The rows are grouped in 4 ways, from coarse to fine. Each group lies inside one group of the grouping before and may be the whole of it. The rows also spread widely along 14 directions, which tell nothing about the answers.
(in the rows, 128 means zero)
Known rows, each followed by its group in each grouping:
[126, 104, 123, 141,  93, 145, 156, 131, 147, 111, 151, 127, 122, 148, 125,
 124, 125, 162, 121, 155, 139, 185, 121, 143, 120, 111, 162, 141, 130] | k_738 mika Kagik Mel
[113, 168, 138, 120, 105, 140, 113, 146, 114, 115, 126, 119, 122, 115, 122,
 116, 126, 132, 129, 130, 152, 136, 118, 105, 141, 156, 145, 109, 132] | k_727 mapo bitiz nar
[115, 110, 153, 128, 124, 108, 122, 106,  83, 114, 168, 135, 125, 139, 154,
 173, 119, 146, 124, 150, 113, 126, 168, 128, 159, 161, 121, 138, 154] | k_727 fodet Mar bet
[124, 112, 145, 127, 135, 125, 117, 135, 111, 151, 129, 140, 123, 126, 145,
 143, 148, 110, 159, 145, 134, 160, 128, 124, 149, 142, 165, 149, 142] | k_738 mika Lafi taba
[147, 132, 113, 136, 134, 117, 123, 137, 107, 140, 130, 109, 105, 137, 150,
 135, 122, 116, 119, 124, 147, 130, 130, 104, 160, 132, 130, 131, 133] | k_727 mapo bitiz Rap
[130, 148, 160, 115, 124, 126, 116, 101, 146, 140, 101, 141,  94, 112, 116,
 147, 125, 124, 129, 126, 126, 133, 144, 134, 120, 124, 140, 126, 130] | k_727 fodet mup Kube
[130, 141, 149, 100,  99, 146, 119, 117, 142, 135, 112, 149, 102, 123, 124,
 140, 138, 120, 129, 133, 118, 125, 133, 131, 131, 141, 144, 119, 119] | k_727 mapo ludif femi
[114, 105,  97, 116, 160, 136, 150, 129, 132, 140, 124, 114, 129, 134, 147,
  88, 122,  92, 128, 118, 128, 117,  80, 107, 128, 127, 107, 112, 118] | k_738 los gori Vip
[114, 131, 114, 145, 148, 133, 129, 113, 125, 119, 124, 119, 153, 123, 146,
 126, 110, 118, 124, 135, 123, 129, 116, 122, 131, 119, 110, 129, 134] | k_738 tetid rokis Rirez
[135, 130, 102,  90, 120, 125, 127, 145, 138, 127, 121, 184, 136, 117, 145,
 134, 124, 127, 146, 113, 109, 137, 113, 135, 140, 133, 129, 110, 120] | k_727 fodet vepop fovaf
[104, 143, 120, 109, 106, 138, 142, 107, 129, 121, 121, 150, 118, 123, 136,
 123, 127, 122, 146, 142, 122, 137, 119, 125, 150, 117, 149, 128, 124] | k_727 gotet teber Fubu
[133, 112, 125, 126, 140, 126, 127, 139, 113, 139, 133, 133, 127, 132, 148,
 132, 136, 113, 139, 134, 134, 145, 115, 118, 146, 140, 140, 130, 132] | k_738 mavup lefo moteb
[138, 114, 127, 112, 134, 129, 114, 159, 120, 143, 130, 129, 125, 131, 140,
 128, 132, 106, 129, 116, 127, 134, 109, 111, 137, 153, 117, 109, 124] | k_727 fodet Mar melag
[131, 115, 121, 143, 102, 128, 130, 114, 156, 148, 123, 113, 107, 145, 141,
 152, 127, 128, 118, 129, 130, 159, 145, 135, 124,  94, 141, 158, 134] | k_727 gotet madaf Kag
[144, 132, 114, 129, 103, 175, 118, 139, 157, 131, 104, 109, 134, 135, 132,
 123, 136, 114, 110, 131, 118, 121, 116, 119, 114, 135, 126, 136, 124] | k_738 los tuk Giba
[127,  98, 141, 114, 101, 124, 150, 106, 144, 139, 127, 137,  87, 149, 130,
 151, 137, 118, 125, 141, 127, 154, 127, 134, 133, 110, 150, 124, 109] | k_738 mika Lafi nisag
[119, 117, 130, 153, 138, 140, 121, 132, 112, 140, 149, 107, 141, 123, 149,
 138, 125, 136, 135, 151, 127, 158, 132, 127, 134, 138, 121, 150, 154] | k_727 gotet madaf figu
[170, 116, 114, 105,  91, 137, 122, 157, 127, 119, 132, 157, 123, 148, 135,
 148, 131, 123, 117, 121, 106, 137, 126, 132, 158, 134, 129, 109, 106] | k_727 gotet teber Liden
[123, 123, 137, 129, 131, 135, 134, 124,  95, 120, 154, 135, 128, 119, 139,
 152, 123, 132, 133, 150, 112, 135, 129, 133, 151, 151, 113, 109, 133] | k_738 los gori zavam
[ 94, 139, 121, 139, 109, 129, 134, 107, 128, 133, 147, 124, 115, 127, 139,
 134, 126, 133, 143, 135, 121, 140, 141, 140, 138, 111, 153, 151, 153] | k_738 mavup Mege furas
[139, 101, 126, 149, 152, 106, 134, 135,  96, 109, 156,  91, 130, 165, 135,
 102, 107, 119,  94, 124, 146, 134, 117, 111, 155, 124, 129, 124, 135] | k_738 tetid rokis vub
[115, 119,  96, 156, 139, 117, 135, 118, 127, 135, 155, 128, 139, 123, 164,
 155, 114, 155, 138, 138, 124, 152, 149, 138, 129, 123, 125, 163, 167] | k_738 mika Kagik saref
[117, 137, 136,  98, 104, 153, 122, 149, 162, 139, 131, 122, 100, 118, 117,
 106, 134, 152, 118, 117, 139, 126, 123, 125,  84, 177, 136, 123, 146] | k_727 fodet mup Kube
[ 90, 133, 108, 112, 115, 116, 123, 145, 121, 122, 151, 132, 139, 127, 145,
 122, 121, 132, 131, 103, 131, 122, 126, 121, 127, 156, 128, 124, 151] | k_738 los gori Vip
[138, 120, 105, 118, 142, 111, 146, 125, 143, 139, 122, 136,  99, 126, 144,
 128, 122, 140, 125, 122, 155, 145, 118, 115, 122, 132, 135, 124, 128] | k_738 mika Kagik Mel
[145, 123, 136, 142, 159, 146, 110, 129, 142, 139, 124, 106, 137, 127, 129,
  99, 120, 137, 117, 134, 130, 143, 128, 132, 107, 135, 138, 162, 161] | k_727 gotet madaf figu
[154, 114, 111, 142, 142, 145, 145, 127, 136, 144, 117, 110, 107, 130, 146,
 130, 131, 128, 125, 152, 146, 149, 113, 112, 132, 128, 132, 136, 124] | k_738 mika Lafi taba
[151, 107, 106, 125, 159, 116, 132, 136, 132, 133, 132, 136, 130, 128, 147,
 133, 113, 133, 118, 119, 126, 133, 116, 124, 122, 137, 105, 115, 130] | k_738 mika Lafi nisag
[147, 157, 133, 126, 134, 132, 103, 132, 107,  95, 116, 138, 152, 135, 122,
 105, 115, 120, 120, 122, 123, 120, 130, 123, 160, 132, 162, 139, 144] | k_738 los tuk Giba
[122, 134, 104, 130, 118, 161, 117, 158, 139, 146, 127, 115, 139, 121, 138,
 105, 134, 111, 138, 124, 119, 136, 106, 121, 126, 134, 127, 134, 141] | k_727 gotet teber Fubu
[153, 120, 118, 120, 165, 113, 149, 101, 120, 144, 114, 124,  87, 128, 151,
 127, 119, 124, 122, 141, 151, 132, 119, 105, 151, 125, 125, 127, 120] | k_727 gotet madaf Kag
[122, 109, 107, 112, 155, 100, 150, 100, 129, 105, 134, 160, 143, 134, 148,
 125,  93, 137, 120, 121, 110, 130, 118, 135, 135, 106, 103, 113, 124] | k_727 fodet vepop fovaf
[145, 118, 152, 108, 153, 170, 126, 121, 138, 134, 107, 123, 125, 123, 118,
  86, 133, 107, 122, 147, 115, 119,  95, 119, 117, 151, 124, 117, 120] | k_727 gotet teber Liden
[138, 138, 127, 115, 143, 100, 140, 116, 137, 140, 105, 133,  84, 119, 127,
 139, 118, 120, 123, 116, 157, 140, 116, 110, 133, 118, 130,  98, 110] | k_738 mika Lafi taba
[157, 142, 111, 147, 141, 151, 125, 147, 117, 138, 131, 111, 119, 112, 140,
 138, 125, 132, 126, 144, 133, 137, 121, 115, 142, 148, 112, 117, 133] | k_738 mika Kagik Mel
[130, 125, 122, 120, 102, 132, 125, 142, 131, 138, 138, 134, 109, 131, 142,
 149, 140, 141, 132, 134, 136, 143, 140, 125, 132, 154, 153, 140, 142] | k_738 mika Lafi taba
[127, 133, 115, 116, 126, 123, 142, 124, 141, 126, 127, 131, 109, 123, 128,
 122, 110, 138, 116, 121, 135, 137, 115, 123, 122, 121, 115, 105, 122] | k_727 gotet teber Fubu
[ 80, 119, 141, 143, 131, 107, 113, 149, 128, 137, 150, 104, 143, 129, 127,
 124, 121, 116, 132, 105, 140, 159, 118, 122, 112, 129, 125, 118, 151] | k_738 mika Kagik saref
[132, 148, 125, 139, 155, 124, 115, 126, 134, 153, 117, 120, 117,  99, 134,
 138, 115, 126, 131, 120, 131, 139, 129, 126, 121, 124, 106, 122, 144] | k_727 gotet teber Fubu
[120, 147, 104, 152, 122, 165, 112, 129, 153, 134, 111, 102, 158, 118, 138,
 123, 115, 113, 121, 126, 105, 127, 117, 127, 116, 107, 101, 137, 137] | k_727 gotet madaf Kag
[140, 113, 129, 134, 152, 119, 114, 117, 120, 136, 110, 128, 142, 140, 147,
 128, 123,  95, 130, 125, 119, 135, 125, 118, 151, 110, 130, 145, 131] | k_727 gotet teber Liden
[146, 101, 144, 114, 139,  95, 116, 139, 145, 132, 139, 136, 117, 146, 119,
 131, 108, 134,  96,  92, 128, 142, 132, 141, 106, 123, 116, 109, 130] | k_727 mapo ludif femi

New rows, each followed by its group in each grouping:
[131, 100, 150, 121, 150, 137, 130, 121, 150, 147, 108, 112, 114, 136, 128,
 109, 135, 108, 116, 133, 146, 142, 104, 117, 101, 137, 136, 131, 122] | k_738 tetid rokis Rirez
[123, 149, 125, 129, 146, 106,  96, 155, 119, 146, 133, 138, 135, 121, 126,
 105, 120, 105, 147,  92, 128, 144, 125, 135, 148, 114, 157, 137, 159] | k_727 mapo ludif femi
[ 93, 108, 130, 113, 139, 106, 147, 121, 112, 118, 138, 150, 134, 131, 148,
 122, 128, 126, 152, 140, 147, 161, 106, 112, 142, 138, 149, 123, 129] | k_738 mika Kagik saref
[120, 165, 127, 142, 114, 134, 118, 106, 119, 121, 113, 116, 119, 118, 138,
 146, 119, 129, 127, 140, 135, 130, 147, 114, 150, 121, 135, 142, 141] | k_727 gotet teber Fubu
[145, 139, 120, 111, 108, 134, 124, 159, 146, 134, 135, 154, 111, 111, 122,
 143, 130, 156, 131, 122, 132, 153, 127, 140, 116, 150, 141, 110, 133] | k_738 mika Lafi taba
[129, 104, 145, 129, 137, 125, 134, 127, 118, 146, 122, 115, 110, 131, 138,
 143, 131, 104, 128, 142, 140, 157, 110, 108, 140, 126, 113, 110, 110] | k_727 gotet teber Fubu
[136, 142, 118, 147, 153, 120, 104, 125, 131, 141, 116, 100, 128, 132, 142,
 117, 113, 117, 112, 109, 138, 120, 138, 115, 129, 120, 126, 153, 156] | k_727 mapo ludif femi
[110, 127, 159, 110, 127, 140, 112, 126, 124, 147, 120, 127, 117, 121, 129,
 129, 146, 103, 139, 132, 127, 129, 123, 119, 127, 158, 143, 128, 137] | k_738 los tuk Giba
[121, 138,  89, 106,  76, 145, 128, 156, 138, 124, 134, 141, 126, 135, 149,
 139, 130, 125, 129, 115, 115, 122, 122, 117, 143, 141, 124, 115, 123] | k_727 fodet Mar bet
[120, 134, 138, 142, 152, 145, 126, 123, 119, 132, 134, 116, 134, 115, 131,
 105, 118, 135, 136, 149, 134, 149, 117, 127, 128, 133, 139, 142, 151] | k_727 mapo bitiz Rap
[148, 134, 127, 139, 135, 181, 148, 108, 128, 121, 114, 121, 124, 111, 133,
 132, 126, 132, 125, 175, 116, 135, 108, 126, 132, 134, 113, 117, 114] | k_738 los gori zavam
[130, 123, 161, 118, 119, 137, 137, 106, 130, 125, 126, 127, 101, 122, 126,
 146, 126, 148, 117, 156, 139, 149, 132, 123, 123, 145, 127, 116, 120] | k_727 gotet madaf Kag
[145, 142, 116, 145, 107, 155, 122, 139, 111, 127, 149, 139, 133, 120, 141,
 149, 124, 144, 140, 154, 107, 152, 140, 145, 160, 126, 141, 142, 143] | k_727 mapo bitiz Rap
[132, 125, 132, 142, 147, 105, 109, 127, 131, 148, 130, 130, 129, 116, 145,
 154, 119, 141, 132, 120, 134, 158, 150, 136, 120, 126, 126, 151, 159] | k_727 gotet teber Liden
[134, 137, 136, 148, 131, 157, 112, 118, 128, 130, 127, 104, 138, 124, 131,
 130, 119, 123, 117, 144, 107, 129, 135, 131, 131, 126, 114, 139, 142] | k_727 gotet madaf figu
[141, 119, 123, 120, 124, 141, 112, 158, 101, 141, 137, 116, 125, 138, 151,
 127, 138, 105, 127, 130, 130, 120, 118, 102, 156, 167, 126, 125, 131] | k_727 mapo bitiz Rap
[151, 131, 146, 118, 143, 126, 102, 130, 132, 124, 123, 124, 128, 128, 123,
 127, 113, 132, 101, 114, 120, 118, 137, 127, 118, 150, 111, 118, 137] | k_727 gotet madaf figu
[106, 145, 137, 127, 125, 110, 109, 138, 114, 161, 139,  95,  89, 125, 134,
 135, 135, 107, 126, 104, 147, 119, 142, 111, 138, 150, 139, 131, 158] | k_738 los tuk Giba
[119, 149, 122, 127, 122, 131, 118, 100, 147, 129, 100, 132, 126, 127, 140,
 122, 124, 126, 132, 127, 132, 132, 141, 125, 129, 112, 158, 166, 148] | k_727 gotet teber Liden
[120, 109, 140, 125, 141, 106, 109, 141, 132, 135, 127, 130, 145, 127, 140,
 141, 121, 127, 123, 111, 136, 153, 127, 122, 110, 140, 112, 125, 139] | k_727 gotet teber Liden
[153, 135, 118, 120, 104, 129, 139, 120, 127, 110, 109, 150, 112, 146, 131,
 130, 122, 119, 129, 137, 129, 150, 123, 123, 170,  97, 164, 131, 108] | k_727 fodet mup Kube
[ 99, 149, 148, 110, 131,  95, 121,  97, 108, 119, 106, 147, 111, 119, 149,
 147, 133, 128, 146, 132, 165, 133, 140,  98, 147, 149, 163, 137, 136] | k_738 mavup Mege furas
[136, 135, 135, 132, 110, 168, 137, 105, 136, 109, 127, 114, 120, 135, 121,
 119, 116, 135, 108, 153, 106, 118, 129, 132, 130, 127, 124, 130, 127] | k_727 fodet mup Kube
[116, 137, 104,  90,  97, 131, 132, 133, 154, 137, 115, 153, 109, 118, 138,
 147, 124, 113, 129, 102, 110, 112, 115, 123, 123, 135,  99,  89, 105] | k_727 fodet mup Kube
[117, 120, 105, 122, 111, 139, 117, 165, 139, 142, 159, 127, 135, 118, 155,
 141, 129, 167, 124, 121, 134, 141, 136, 129,  98, 179, 111, 137, 162] | k_727 mapo ludif femi
[117, 124, 118, 117, 107, 108, 131, 128, 154, 124, 140, 153, 122, 132, 131,
 138, 117, 150, 122, 110, 130, 152, 138, 150, 112, 118, 149, 135, 141] | k_738 tetid rokis Rirez
[110, 133, 128, 119, 130, 104, 142,  80, 139, 124, 114, 134, 102, 136, 135,
 125, 111, 125, 122, 125, 135, 131, 139, 125, 136,  96, 146, 143, 134] | k_727 gotet teber Fubu
[111, 143, 130, 151, 136, 137, 113, 109, 140, 148, 109, 106, 133, 108, 146,
 150, 122, 123, 133, 137, 132, 145, 137, 119, 118, 118, 114, 147, 145] | k_727 gotet madaf Kag
[126, 104, 110, 117, 115, 140, 138, 122, 149, 126, 137, 152, 138, 135, 149,
 136, 122, 145, 126, 137, 110, 144, 127, 142, 116, 128, 125, 140, 133] | k_727 mapo ludif femi
[134, 132, 154, 137, 138, 139, 119, 132, 100, 112, 139, 114, 132, 127, 123,
 123, 123, 133, 119, 145, 133, 138, 126, 122, 142, 153, 136, 122, 141] | k_738 los gori zavam
[119,  89, 165, 124, 165,  85, 124, 105, 111, 120, 126, 111, 126, 152, 134,
 132, 113, 103, 102, 114, 142, 127, 120, 105, 126, 132, 106, 106, 117] | k_738 mavup Mege furas
[ 98, 141, 122, 161, 111, 151, 134, 123, 125, 141, 144, 117, 129, 105, 148,
 158, 135, 149, 158, 164, 134, 173, 134, 134, 130, 123, 140, 151, 152] | k_738 mavup Mege furas
[117, 109, 135, 117, 139, 132, 135, 108, 133, 136, 139, 154, 128, 120, 151,
 134, 129, 154, 143, 152, 125, 151, 136, 141, 117, 146, 144, 158, 153] | k_727 mapo ludif femi
[105, 147, 132,  96, 122, 140, 132, 119, 150, 126, 113, 153, 118, 105, 129,
 115, 127, 141, 141, 130, 135, 135, 114, 123, 107, 149, 140, 119, 133] | k_727 fodet Mar melag
[116, 152, 115, 113, 130, 144, 139,  96, 146, 129, 102, 140, 114, 108, 145,
 119, 124, 140, 138, 145, 139, 129, 123, 116, 125, 133, 142, 142, 134] | k_727 gotet madaf Kag
[118, 127, 131, 120, 100, 165, 133, 114, 154, 138, 135, 118, 106, 129, 125,
 127, 135, 135, 117, 137, 107, 117, 136, 145, 105, 143, 134, 140, 143] | k_738 los gori zavam
[108, 159, 113, 135, 122, 115, 132, 127, 140, 155, 120, 129,  95, 106, 130,
 137, 127, 119, 152, 117, 148, 159, 124, 126, 137, 102, 152, 124, 137] | k_738 mika Kagik Mel
[132, 128, 139, 126, 134, 107, 136, 124, 120, 123, 131, 140, 108, 131, 127,
 125, 122, 137, 130, 135, 156, 163, 124, 128, 143, 122, 166, 131, 132] | k_738 tetid rokis Rirez
[188, 126, 122, 150, 166, 150, 122, 132, 130, 136, 127, 112, 122, 117, 135,
 126, 114, 156, 107, 148, 129, 142, 133, 131, 122, 139, 111, 141, 146] | k_727 gotet teber Liden
[102, 150, 133, 112, 121, 129, 117, 110, 135, 133, 108, 152, 132, 108, 137,
 142, 124, 113, 147, 125, 112, 130, 129, 129, 134, 122, 128, 122, 131] | k_727 fodet vepop fovaf
[109, 135, 119, 111, 103, 137, 137, 138, 145, 140, 141, 125, 102, 127, 118,
 107, 125, 123, 128, 115, 123, 137, 113, 133, 124, 121, 135, 111, 131] | k_727 gotet teber Fubu
[106, 131, 121, 116, 135, 115, 143, 117, 111, 125, 140, 136, 114, 126, 133,
 123, 116, 107, 136, 124, 121, 124, 110, 120, 155, 123, 120,  95, 119] | k_738 mika Kagik Mel
[124, 134, 154, 120, 113, 136, 111, 120, 126, 145, 136, 137, 103, 125, 125,
 142, 142, 124, 141, 136, 114, 131, 151, 143, 136, 145, 165, 147, 154] | k_738 mika Lafi nisag
